The first 10 rows are patterns. Each new row is the sum of 2 different patterns, raised or lowered, with some noise. Before adding, each is slid sideways (what falls off one end comes back at the other) and multiplied by a number that may be negative. Names go in the order of the patterns.
Known rows, each followed by the names of its patterns:
[-25.9 -19.0   6.4  26.3  26.3  17.2  25.8 -20.3  11.3  -5.8   8.8  -9.1
  13.9 -20.4  -2.4 -21.8 -10.4  -8.6  -3.7 -25.1  18.5  17.7   5.8  19.2
  18.7  12.2   5.7  -8.9  10.7   6.2  12.8 -11.7   0.6   4.1  14.7   9.7
   3.1] -> Q_849
[ -8.8  -2.4  23.0  17.5 -18.5   6.3  21.2  21.3  21.8  23.7 -11.0 -19.4
  24.8  26.2   5.3 -25.1 -17.0 -15.4  24.7  -9.4 -21.5 -11.2   6.2   9.4
 -18.7  24.8   2.5 -18.0  12.1   8.0  11.4   1.7   0.2   3.6 -21.2  -7.2
   5.0] -> Q_514
[-16.5  -3.3  12.2  17.5   6.6 -25.8  16.3 -10.9 -20.8  20.1 -18.8  22.5
   4.3  -4.1 -18.5  -6.8 -16.0  -2.6   4.8   1.9  -8.7   5.3 -19.9  -8.8
 -15.2  -5.4  19.4  -1.6  21.7   4.9  13.6 -13.5  -3.3   0.7 -17.1  21.6
 -15.9] -> Q_871
[ -7.4  -5.6  22.2  16.1  11.0  -9.4  -4.4 -11.3  12.4  -6.3  19.1   1.5
  23.1 -20.6 -13.7  21.0  17.4 -21.6  14.5 -12.9 -17.5   5.9   8.1 -20.1
 -17.1  -9.4  -4.8   9.8  24.3  -1.7  13.3  -3.4   0.7  12.6 -25.2  -8.4
 -21.2] -> Q_654
[-12.5   1.4  20.4 -23.1 -10.4   2.1 -19.7  23.6 -19.4  22.4 -18.0 -10.0
  -3.9  22.2 -24.3   6.9  23.6 -13.5   6.4  21.0 -13.8  24.5 -14.5   4.8
 -11.7  -3.3 -16.6  11.9   4.8 -19.1  20.9  -2.9  12.1  -6.7   2.3  12.3
   0.2] -> Q_151
[ 23.2 -18.4 -10.0  20.7 -12.8 -13.9 -12.0  25.0   6.9  -9.5 -24.8  -8.6
 -21.7 -13.6 -12.4   6.6  -3.5 -17.3   3.1  -4.0  -0.3 -12.8  -1.1  19.4
  13.4  21.5 -19.1  18.5  -2.6   3.6   7.0  18.0  -3.2  -7.7  14.0  19.4
   3.5] -> Q_297
[ -3.7   6.6  -9.7 -10.2  -6.3  -9.0  25.5 -10.1   8.9  19.6   6.5   6.0
 -13.0   0.1   8.6  15.4  14.0  23.0  -2.8  20.8  -7.7 -13.9  15.8  -0.7
  17.2  16.7 -24.5   5.1  16.9  -2.5  22.4  -9.4  -8.5  -4.3  17.5  -9.6
  10.2] -> Q_340
[-12.8 -13.3  21.7 -18.2  22.7  -0.5 -20.6   3.7  24.8 -16.0 -25.0 -19.8
  20.3 -18.4  23.0 -24.7   4.2  -6.7 -11.6 -21.8   0.2 -11.3  26.2   4.0
   2.9 -10.6   4.6  -3.6   8.4  25.9 -11.0  19.8  -8.4  -2.3  20.4   5.6
   7.4] -> Q_141
[  9.2 -22.0 -11.6 -12.7  -7.1  -7.5 -25.7 -13.5 -11.3  21.8  21.9   7.8
  23.9   3.4  25.3   5.7  18.7  -9.6   1.6  20.4  19.6 -25.9  21.0  26.3
 -18.6  16.0   5.9   2.0 -26.2  12.1 -20.7 -18.0 -22.0   1.8 -18.2 -18.2
 -21.7] -> Q_585
[-19.7  25.3 -22.3 -15.6   3.3   6.2  -8.7  23.8   5.1 -16.5  -1.2  -5.7
  -0.4   1.2  -5.2  23.7  16.9  13.8   9.1 -12.2  -5.1   7.9   8.0 -22.5
 -15.3  21.2 -17.1 -10.1  -1.8   1.8  -0.5   3.4  -0.5  25.9 -19.9  21.9
   9.0] -> Q_621

New rows, each followed by the names of its patterns:
[ 20.1   2.3   4.6   8.5  24.3  18.4   9.2  -2.7 -17.1  13.9   2.6 -32.8
  -9.4  -8.2  25.7   2.9  -5.8 -44.6 -32.4 -15.8  23.0  -1.3  19.3  35.0
 -36.9   6.4 -19.4 -10.4  10.2   5.6 -41.3  -3.3 -46.7  -2.0   1.1  -2.2
 -42.8] -> Q_849 Q_340
[  9.8  16.0  -9.1  10.3  27.1   1.9  -8.1 -28.9 -11.1  29.6  -6.5 -13.2
  25.6  -4.2  -0.5 -19.0  -5.4  -4.6  -8.3   8.3  -7.8 -19.0 -29.0  -6.9
 -12.6 -26.9  -1.7   7.5 -10.6 -12.3 -34.3 -11.2 -30.4 -30.3 -31.9  -3.4
  14.0] -> Q_871 Q_585
[ 21.8 -25.3  23.5  33.9  -0.3 -28.3   8.6  12.6 -24.1  32.8 -14.8  -5.8
   7.4 -21.3   0.0   0.6   3.4  29.9  19.3  -0.5  -3.6  23.9 -14.2  12.0
  17.4   0.5  19.0 -10.2   5.7  27.6   8.1  -1.9  13.1   4.3  22.9  10.2
   4.5] -> Q_151 Q_141
[ -1.9  13.3 -29.2 -31.0  10.1   2.9 -19.3   7.6 -35.7 -15.6 -22.1   9.1
 -22.5  20.1   9.2  -1.1  -1.7  12.2  14.9   2.7 -11.4  34.2  15.9  30.4
 -12.4  18.0  16.0  13.3  13.4  -4.6 -24.7 -16.2 -14.2  11.4 -23.8   9.7
 -27.9] -> Q_297 Q_585
[ -7.1  -7.4 -26.6 -42.9 -14.8 -22.0   0.5 -15.1 -22.7   9.1  14.8  15.8
   1.6 -14.4 -32.3 -23.1   6.5  18.4  -3.4 -16.9 -38.0 -13.2 -39.6   9.7
 -34.7  17.3   1.0 -18.0 -32.1  33.4 -18.9  26.8  22.5  -5.1 -10.0  35.0
  -0.7] -> Q_849 Q_654
[ -1.7   2.6 -23.9  27.4  -2.3  15.4   6.7  18.8  10.0  17.4 -12.6 -10.1
  -8.9   2.4  -5.0   1.5  -0.4  -4.7   5.6  -2.7   8.0  -0.8  13.5 -18.2
 -21.4 -20.2  26.4  16.4  -7.2  -1.6  13.1 -17.0  -2.1 -24.1  16.4  11.6
 -40.1] -> Q_654 Q_621
[ 13.2  -3.6 -42.0 -26.5  13.2  -7.4   3.0   6.9 -18.9  -0.9  17.4  11.5
  -6.2  -6.3 -11.6  -7.2  17.8 -21.9 -20.8 -20.8 -27.9   1.2  25.9  11.6
  10.7  -2.8 -16.8 -33.2   1.9   9.2  18.3  15.8  -3.3   6.9  -2.2 -19.9
 -43.5] -> Q_849 Q_654
[ 13.6   2.3  -8.5 -18.4   5.9   7.7  -4.6   4.0   7.4   4.5  -0.5  -6.6
  -1.0  -7.8  -8.9  -1.4  37.3  29.0  30.1 -16.4  18.3  -2.5  19.7   8.0
  33.0   4.1  17.3   3.1  15.7  23.6  37.5 -26.2   7.9  14.9 -19.4   0.9
   3.5] -> Q_654 Q_297
[-21.3  16.8  -7.5  -8.8 -18.6  13.4 -42.5 -20.5  16.7 -43.2 -17.5 -34.7
  -7.7 -18.1 -25.6   1.6   2.9 -17.7 -18.2  10.4 -22.0 -32.1  16.2 -37.5
 -16.4 -48.8 -17.3 -25.7  -2.8 -14.7 -15.9 -38.6 -36.9  19.7  -6.5 -16.2
 -24.2] -> Q_514 Q_151
[  9.7  53.3  29.6  44.3  -7.8  14.3  39.0  18.6  19.1  24.6  31.3  21.9
  33.0  36.7  45.0   9.1  20.9  10.8  42.4  12.3  21.9   5.0  18.7  22.7
  -8.7  45.5  34.2  -7.7  16.0   6.5  10.0   6.7   6.9  -0.4 -16.9  29.8
  24.2] -> Q_654 Q_297
[ 18.5  19.4  17.6 -18.4   7.2   0.7 -27.7   8.0  -2.3 -16.4 -15.5  -4.7
   2.7 -13.3 -12.9  30.1 -27.0 -38.8  11.3   4.5  31.3  17.9 -19.5  -4.0
   9.7  -6.5  -4.3  -0.8  14.0 -25.4   3.2  -4.0 -18.6 -18.4  -9.6  15.8
  -1.6] -> Q_514 Q_871
[-13.0  10.8  -2.7  29.7 -20.2   1.3  -5.7  10.3 -14.4  23.0  11.0  11.8
 -29.4  -8.2  -2.8  36.1   0.5  -3.5   4.4   8.4  20.3  -7.8 -16.1   0.6
  18.3  10.0  33.8  33.7  15.6   9.3   8.4  22.4  16.8 -17.2  -0.7  -1.6
   0.5] -> Q_654 Q_297
[ 25.8   8.2  37.9   8.7  12.2   5.1  26.0   7.6 -19.3  -5.1  23.7   5.4
  29.6   0.1 -24.0   2.3   7.8   0.3 -33.9  -1.0  47.5 -21.0  30.0 -30.5
  -3.7  30.0  -2.9 -26.6  13.2 -20.7  44.5  22.2  17.8 -17.7  19.7  -2.2
  20.1] -> Q_340 Q_141
[ -2.7  -7.3  18.6  16.0  49.1  10.6  38.2   4.6  10.6   8.6  40.1   2.4
  20.6  23.8  50.3  -3.8  18.7  14.8  20.8  11.7  12.2 -12.9 -11.7  39.0
  21.1 -15.4 -27.1  -3.2 -15.1   5.6  20.5  19.1  20.5  -4.5  12.8  16.7
  -9.0] -> Q_654 Q_297
[  3.7  -9.6   7.2 -10.7 -25.4  19.9 -44.7  42.3  26.9 -25.1 -17.4  32.0
 -34.4  10.4  34.8  -0.3  -2.3  23.3  21.2  16.2 -16.8 -21.4 -31.9  -3.5
   1.5  11.0  -7.4 -18.6  45.9  21.7   4.1  24.1  18.3 -16.7 -15.2  -9.0
   6.6] -> Q_654 Q_621
[ -1.4  16.8 -28.3 -23.1  26.7 -42.0  17.9  20.9 -12.9 -26.5  -6.6  -2.6
  28.8 -18.6  -3.3  -7.7 -26.7  -3.7 -27.6 -11.2 -18.7  32.5   5.4  28.7
  -1.2 -10.2 -32.3 -11.2 -22.5  13.7   1.7  18.0 -12.4 -17.9 -26.0 -30.5
 -33.3] -> Q_871 Q_654
[-25.5  11.7  14.2 -14.1 -40.8 -19.4 -39.8 -34.6  -2.4 -20.1  16.3 -16.8
  18.2 -14.2  23.9 -17.5  10.5   2.4 -16.1  13.8   0.2 -37.5 -24.8  -3.4
 -14.1 -19.2 -36.8   0.6  -5.9 -33.6   3.4 -35.7  21.3  -2.9 -15.3 -29.5
 -19.0] -> Q_849 Q_871
[ 21.9  22.8  18.3 -15.8  16.5  11.7   9.4  -7.6  -8.9  36.6 -13.8  20.1
  22.9   8.0  -6.4  -4.7  10.3  -4.0  19.5  11.3   0.8  -0.5  20.1  24.5
  -3.3 -23.7  33.5  -6.3 -22.6   7.6 -24.0   4.5  21.3  16.7 -28.1 -17.1
 -12.9] -> Q_514 Q_871
[ 12.0 -18.0  -4.5  12.7  39.5 -26.5  15.3  23.0  21.6  14.0  38.2   4.7
 -21.3  14.2  29.5  -6.0  -1.5  -0.8 -23.3  44.2  11.6  -5.7 -23.8   5.1
  24.6   9.1  37.7  25.7  -0.1  26.7   9.5  22.6  24.2   5.0  16.1 -11.6
  11.4] -> Q_514 Q_297
[-31.0  11.8 -35.9 -10.8 -25.1   2.3  -0.2 -23.5   7.1 -30.1  36.1  36.2
  14.1  20.3 -11.0  19.9  27.3  10.2   2.3  18.6   6.2  39.1 -41.6  16.4
  36.8   0.0  22.0  22.4   3.5 -25.3  15.2 -10.5 -19.8  -1.2   8.5  -5.2
  -7.4] -> Q_871 Q_585
[  7.1  24.5 -14.9   1.4   2.1   4.8  -4.0  25.9  38.4  -7.4  -5.1  10.1
 -16.6  37.3 -14.0  43.8  -7.6  20.4  -9.0  16.3   2.2  24.9  10.2   5.0
   6.8  14.4   0.4  32.3 -22.9   1.5  -9.9  -0.3   1.6  37.2   8.9   2.2
  26.3] -> Q_654 Q_151
[ -7.2   6.4  -2.0  -6.3  -0.8 -31.4 -18.5 -19.5  -8.0   1.8 -16.9  22.7
 -10.4  -0.5  16.3  -9.6 -21.8   2.4 -11.0   6.5 -12.0 -10.8  26.6 -12.0
  19.5 -34.0   5.5  -6.9  18.3  -2.8  19.4   8.2  -0.3   5.7 -13.4   1.4
   8.8] -> Q_871 Q_340
[-16.9 -12.4  11.6 -48.6  -1.6  -7.0  -6.0  -9.2   4.1 -37.7  -8.0 -11.1
  -8.9 -23.6   7.1  -0.8 -19.5 -42.3 -10.5 -30.3  -8.5   8.8  -9.1 -24.3
  -3.9  19.7   7.3 -20.0  -3.4 -17.3  -7.3 -21.9  -7.2 -14.9 -15.9 -10.5
  11.4] -> Q_654 Q_621
[-27.7  -1.4 -27.0 -33.0 -10.0 -13.6   0.2   4.3 -30.7  11.4 -34.8 -23.8
  18.5  -3.1 -18.1 -18.8 -28.1   5.6  26.4  22.0 -14.2  33.4  -5.9  24.5
   2.7  23.7   5.4  12.9  22.4  -7.6  -6.4   9.8   0.9 -17.0   6.0  17.6
   1.2] -> Q_340 Q_585
[  7.5  -9.5  -1.0 -14.8   4.2  40.9 -25.0  -1.4  11.4  19.3  26.8  27.9
   5.7  38.6  17.5  42.4 -10.1   8.6  51.0 -13.9 -11.6  49.3  25.6  31.2
 -13.0  32.0  -5.2  36.8  32.5  28.4  20.0  44.1  16.9   7.3 -24.2  32.5
   7.0] -> Q_514 Q_141
[-14.5  25.7 -16.4  14.1   2.0  30.3  11.8  43.4  22.1   1.1   3.9  52.1
  -1.1   9.3  45.2  19.7  22.0   7.1  47.6  -3.8  37.2  23.0  52.9  23.3
  37.6  51.3  25.9  26.2  53.9  34.4  24.4  15.7  25.0  61.8  24.5  38.5
  14.8] -> Q_871 Q_585
[ 10.0   8.9  19.1 -17.7  17.0  28.7  24.2  28.9  -5.8   7.1 -20.7  -2.0
  15.5  -0.4  -6.1 -11.0 -16.2   5.2 -20.3 -36.8  -2.3 -13.9  14.0   2.7
   3.0   6.4 -27.0  -5.3  32.1   8.3 -13.4   3.9 -20.0  -4.8   2.2  10.9
 -20.5] -> Q_514 Q_340
[ -3.3   6.3  10.5 -21.8  48.4   4.0  25.2   1.7 -10.4  -3.3  30.1   5.6
 -13.8  -8.7  30.3 -10.1  34.7 -32.6   2.8  -8.6 -13.1   0.3  14.3 -10.4
  30.4  28.6  21.0 -15.3  23.4  10.7  18.2  34.3  -1.4  26.0  -4.4 -15.8
  44.8] -> Q_141 Q_621
[-34.3 -12.2 -16.8   5.6 -30.0 -55.5 -26.0  -3.1  11.2  -1.1 -25.9  -6.6
 -10.9 -49.5 -15.5 -26.4  -3.8   0.1 -12.0 -61.5 -20.3 -25.7 -26.0   3.3
 -28.2 -38.6 -18.4 -28.2 -37.3 -27.4 -28.2   2.1 -31.9 -10.5 -26.3 -18.3
 -11.1] -> Q_871 Q_340
[-22.4 -15.8   5.6  17.6  23.4  13.8 -19.2  44.2 -16.5   6.2  31.9 -21.5
  43.5  -7.3  -7.1  -7.1   7.3 -12.1  25.6  11.8  -5.0  -3.3   9.0  -9.1
   1.5 -12.9  21.7  36.5  15.8  35.2  -3.9  15.0  -0.1  11.6  -8.0 -20.8
  45.8] -> Q_871 Q_621
[-14.1 -12.7  25.9   3.5  16.8  -0.5  36.6  14.8   9.8  23.4  43.8   3.7
  33.9  24.3   2.3  24.6  -7.8   6.0  14.5  17.8  25.3  47.4   6.3   4.0
  30.4  27.9  28.2  32.1   4.0  19.3  48.1  49.1  24.4 -16.6  -4.2  10.0
  39.7] -> Q_514 Q_621
[-54.3 -25.8 -28.2 -13.0 -12.0 -24.5   6.7 -17.8  -2.4 -31.1 -23.9 -31.7
 -36.6 -19.8 -10.1  -8.1 -16.1   0.8 -13.4 -22.8  -9.6 -31.1 -37.0  12.9
 -36.5 -15.7 -52.1 -13.3   1.1 -14.5 -68.6 -17.1 -53.2 -52.7 -32.5  -8.4
 -40.4] -> Q_654 Q_297
[  0.8  -9.2 -14.2 -36.5  -8.9   4.7 -41.3  -7.9 -51.8 -34.1  -9.3 -15.9
 -20.6 -25.6  -9.6 -16.8 -37.8 -36.5 -34.7 -29.6 -35.2 -16.3 -30.9 -35.7
 -20.7  -8.5 -45.6  -9.3 -36.7 -37.1   2.6  -5.2 -16.9 -54.7 -10.1 -30.7
 -12.0] -> Q_654 Q_297
[  3.2 -10.1   2.2  -6.3 -10.5  23.2 -20.6  12.2  27.4  -1.5 -13.6  14.0
  29.7  23.0 -18.2  25.9 -18.5   8.5  12.7  21.0 -35.3  17.1  42.8   8.7
   4.8  36.5 -17.7  26.2  11.2  -4.9  19.0  45.2  11.0  24.5 -16.9   5.3
  13.6] -> Q_141 Q_621
[ 34.6 -17.1  20.9   6.2  10.7  20.4  17.5 -31.9 -17.3   6.1  28.1  44.4
  46.1  31.7   1.5  18.7   3.8  24.8 -16.6  18.1 -24.5   2.5 -13.2  18.9
  13.7  13.7 -19.9  27.2  16.4  29.0  19.2  40.8  20.5  35.3  -8.1   7.2
  32.3] -> Q_849 Q_654
[ 23.4 -24.8  13.3   3.6  -8.2   9.8  -9.2 -19.1  34.3  -9.6   5.5  -1.0
 -25.0   1.1  20.7 -15.7  -4.4  -0.3  27.8  -6.7   8.7 -25.9   8.4  -5.1
 -22.6 -31.4  14.8 -22.3  12.7   1.0   2.8  -6.5   4.0  -3.8  25.0   2.5
   6.4] -> Q_141 Q_621
[ -2.8  14.8 -21.3  22.5 -27.7  -1.0 -16.0  -1.3 -29.6  10.8  -4.4 -16.3
 -24.7   9.2   9.5   4.4  11.9  32.9  22.3  11.5  -1.6  -0.7  -0.1  15.9
  -5.8 -19.4  -7.8  27.7  -4.5  -8.7 -21.8 -15.0   3.6  25.7  19.5  33.3
   2.6] -> Q_849 Q_621
[ 16.1  -6.5 -10.8  10.4  40.3 -28.3  26.2  17.2   3.6  -5.3  15.9  13.4
  -1.8 -30.3  22.7 -27.7  19.0  37.1 -29.2  42.4  34.7  18.6 -21.5  12.8
  -0.6  30.9  34.3  35.0  27.3  22.4   2.3  20.0   5.2  -4.5   2.6   3.1
  35.7] -> Q_297 Q_621
[ 16.0   2.5  -5.5   5.3   4.9  11.5   7.8   3.5  -5.3   5.8  21.9   8.3
   5.8   3.2  23.6 -18.1  -1.9 -12.1   3.2  26.4 -11.6  16.3  33.8   8.5
  -5.2  11.8  11.0  12.9  30.6   1.3  38.5 -17.3  39.0   7.3  -5.3   4.7
  23.3] -> Q_151 Q_340
[ -8.4 -16.3  14.5 -15.8  12.3  -8.4  12.6   6.6   3.5  -8.4 -14.2   7.0
  -1.3 -14.8  21.2   8.0  -4.1  13.6   5.1   8.0 -18.9   1.3  30.7  12.9
  23.8   2.4  37.9 -10.4  15.2  27.9  39.0  23.9  17.7  13.6  11.3  27.6
  46.8] -> Q_514 Q_297
[ -7.3  -9.3   0.0  22.9  11.3  22.0  10.5  29.4  28.6  -7.4  10.3   6.9
  26.2   1.3  -9.0  -9.5  -6.1 -30.3  37.9   7.3 -18.4   7.9 -13.3  54.5
  41.8  18.9 -16.4  22.6   4.6  14.9  19.8   9.1  30.3  -8.7   9.0  30.5
 -24.0] -> Q_514 Q_621
[-22.3  23.7  -0.9  20.5  13.1  42.0  -6.1  14.5  27.0   4.3   9.1  44.7
   7.7  43.1   1.1  -1.5   4.1 -11.5  -4.4  10.5  25.0  -0.5  29.8  20.1
   1.8  17.9  27.0  23.4  -3.8 -14.9   3.6  49.4 -24.8  17.7  29.1 -24.7
  48.7] -> Q_871 Q_151
[25.7 35.4 25.2 77.6 56.4 33.6 31.8 30.8 28.6 52.0 27.3 75.6 57.6 72.1
 27.1 14.2 51.5 58.2 28.3 32.3 11.1 41.3 28.5 33.5 23.0 28.7 30.6 35.9
 46.1 79.2 18.5 63.8 39.5 20.0 71.8 -2.5 16.2] -> Q_654 Q_621
[-10.3   2.7 -25.9  21.8  12.9 -11.2  28.8  -0.2  19.0  11.3 -17.8   7.7
   0.8  21.5   1.2 -11.7  15.3  -4.7   9.7  24.0 -23.2 -32.1  17.5  44.8
  40.1  -0.3  38.7 -33.1  31.7  -3.6  16.2   4.0  31.9 -18.9  11.0 -40.0
 -10.0] -> Q_849 Q_141
[-18.8 -20.8  -1.6   2.7 -21.5   9.9   6.8 -22.9   6.8  -0.7 -10.7 -30.7
  22.8 -10.5  -2.5 -37.5  12.8 -24.1 -21.2 -21.7  22.6 -25.4 -25.5  -2.9
   0.8 -10.0 -11.3 -33.5 -24.7  39.4   6.7  -7.6  10.8  19.8  28.5  -8.4
  -4.5] -> Q_297 Q_585
[ 16.4  18.6  42.6  35.8  31.3  43.2  20.9  10.1  34.0  34.9  20.1   8.9
   7.2  36.9   5.0  17.1   3.8 -18.6  36.5  13.5   8.2  -3.5  -2.1  16.6
   7.3  38.0 -15.4   2.4   7.6 -12.7  15.7  24.7 -10.6  42.7  28.2  27.8
 -12.0] -> Q_297 Q_141
[ -6.6 -38.2 -34.7 -18.2 -24.3 -22.8  11.6 -21.7 -49.6 -20.3 -41.7  -4.1
  -8.9 -36.2  15.0  11.0   6.3 -27.8 -32.7 -14.3   6.0  -6.2 -24.1 -22.0
  11.8 -37.9 -27.4  -3.4 -18.8 -14.3 -13.8  -6.4   3.1 -54.3  -9.1 -28.5
 -21.1] -> Q_297 Q_621
[ 26.3  43.2  25.3  20.4  21.5  32.7  29.2  39.1  32.0  28.8  -2.6  20.7
  51.9  15.7  14.6  47.0  -7.8  11.7  31.0  24.9 -19.7  11.5  -4.5  -4.8
  11.4  42.5   3.9  16.9   4.2  26.7  14.3 -13.8   4.7 -10.3   9.2  -4.3
  34.7] -> Q_654 Q_585
[  7.8  -8.7  -6.4 -29.4 -26.9   8.1 -19.2 -19.7   8.1 -35.7 -15.9  10.2
 -26.0  -9.1   0.5 -43.6 -18.9   0.1   2.4   7.2 -24.6   7.0 -24.9 -32.1
  -7.9 -21.3 -35.2  12.8  13.2  -2.1 -30.0  22.1 -18.4  -9.9   0.6   7.4
   2.1] -> Q_141 Q_621
[-32.6 -11.7 -33.4 -12.2 -50.0 -28.8  -7.4 -26.9 -34.3 -25.4 -14.3 -40.0
 -54.3 -39.2 -53.6 -13.8 -33.8  -4.2 -47.3 -38.2 -13.2   0.5 -62.6  -9.0
   0.0 -37.7 -22.2 -10.1 -42.7  -4.4 -53.8  -7.5 -53.0 -38.2 -27.4 -35.9
  -6.5] -> Q_151 Q_621
[-31.4   9.5 -22.2   1.3 -20.2  28.8  -4.3   0.4   0.9 -23.5  12.7  17.3
 -11.8   7.9   0.4   1.2  44.3   1.0  22.6  24.7 -25.5  30.1 -16.1   6.4
  -1.1  20.1  16.8  28.1  13.2  -3.5 -17.9  -3.2   3.3  38.5  33.6  28.6
  27.1] -> Q_849 Q_871
[ 23.1  29.3  -9.8  31.3 -17.2  13.7   0.4  17.6  11.4  10.2  -8.5  -7.9
  33.0 -24.5   7.7  13.6 -25.4  24.3 -13.8  34.4   5.0 -15.1  20.4   9.6
  -8.9  26.4  21.7 -22.8  20.6  43.8  18.3   7.5  11.1  -3.7  19.3   2.6
  -0.6] -> Q_151 Q_141
[  4.2 -32.2   5.9 -24.2  -0.3 -43.3   9.1   1.5 -16.8 -19.2  11.1 -46.2
 -16.0   6.7   4.2   4.0  23.9  23.2 -21.0   1.7 -27.3 -29.6 -17.5 -14.8
 -25.0 -13.8 -39.0   7.2 -12.9   5.6 -25.4  10.7 -16.7 -21.4  -4.7  12.4
   3.8] -> Q_849 Q_654
[ 12.3   7.3  14.0  -2.9   2.1 -18.3 -41.2  28.0  -3.5 -22.4 -35.6 -14.4
  -9.3  11.7 -39.0 -12.3 -35.6 -25.3  14.5 -43.6  25.4  -6.1 -31.7 -17.7
 -11.2 -13.0 -13.8  -6.1  -7.8 -33.4 -13.8 -25.8 -25.9 -26.2   2.2  19.5
 -29.2] -> Q_514 Q_871
[ -7.5 -34.6   6.3  12.0  -9.9  15.2  12.9   3.8  -1.3 -13.1 -10.2   3.7
 -31.9  14.6 -23.9  -3.7   8.4 -43.1   0.5 -11.7  -2.1 -26.6   0.1 -29.6
 -19.9  -5.1  -6.3   2.2 -19.4 -22.1  -8.2 -45.0  -8.7 -13.6 -30.8  14.1
   4.2] -> Q_297 Q_621
[-21.9  -0.5 -27.8   8.4  10.8 -17.3  -4.4  13.8 -12.6   6.5  32.5  -3.7
 -10.1  11.5  11.1  12.8  30.5   8.3 -23.2 -14.3 -28.4  -4.5 -18.3  10.9
  19.5  14.8  18.6  18.4   3.3  -1.8  -9.7  15.1  22.2  13.8  19.9  12.5
  -0.3] -> Q_849 Q_654
[ 12.9  17.1  32.8   7.2  12.2   0.8 -25.4  17.3 -29.8 -14.9   3.3  20.7
 -12.4  26.4  -0.3  -3.1   4.8  -4.6  -9.0  -0.9  -1.2  45.4  38.3   9.1
  -3.3 -30.6 -15.9  -3.5  24.7 -24.5  -5.5  17.8  -1.3 -15.7  22.9   5.4
  24.0] -> Q_849 Q_621
[ 21.4   3.5 -35.4   4.6 -21.6  -1.4 -24.5  10.7  22.2   9.8  38.6 -38.2
  31.9  19.0   8.0  -4.8   2.3  -7.5  17.4  -0.8  30.1  26.9   2.4  -0.1
 -28.5  18.1  -8.3   4.7  -6.8  38.6  14.1 -13.8 -23.7   1.3 -23.8   5.9
   1.3] -> Q_871 Q_297
[  1.6 -14.5  21.2  -1.0   5.8  -1.9 -10.1  13.3  -1.4  -1.8  39.8  -9.9
  32.7  25.8  15.9 -17.0   3.4 -19.5 -13.9  10.5  -4.2   9.4  12.4   1.0
   8.6 -24.2  -1.9  -6.5  -4.3   1.9   0.7  -4.9  16.6  42.1  13.2 -36.6
   2.7] -> Q_849 Q_621
[-18.2 -12.8   5.1  -3.4   3.8   9.5  15.0  42.5  33.9   8.3  31.5  12.2
  -5.7   0.4  15.9  13.3   7.9  30.7  18.0  22.0  12.5 -12.5 -26.3  45.4
  13.0 -23.7 -14.3  53.4  -2.0  10.3  -0.3  -5.9 -18.9  14.6  11.4  25.0
   9.5] -> Q_654 Q_297
[-45.8 -36.5 -24.4 -26.9  -6.5 -41.6  -8.9 -18.2 -36.9 -23.4  -4.6 -39.7
 -12.1 -12.8 -34.8 -12.9  26.6  -4.4  20.4  -4.4  -4.8  -1.0  -8.1  -9.2
  -4.8  -4.7 -11.4  18.3 -35.9  15.4   7.9 -23.4   9.7  -4.9 -17.5 -31.6
  14.9] -> Q_151 Q_585
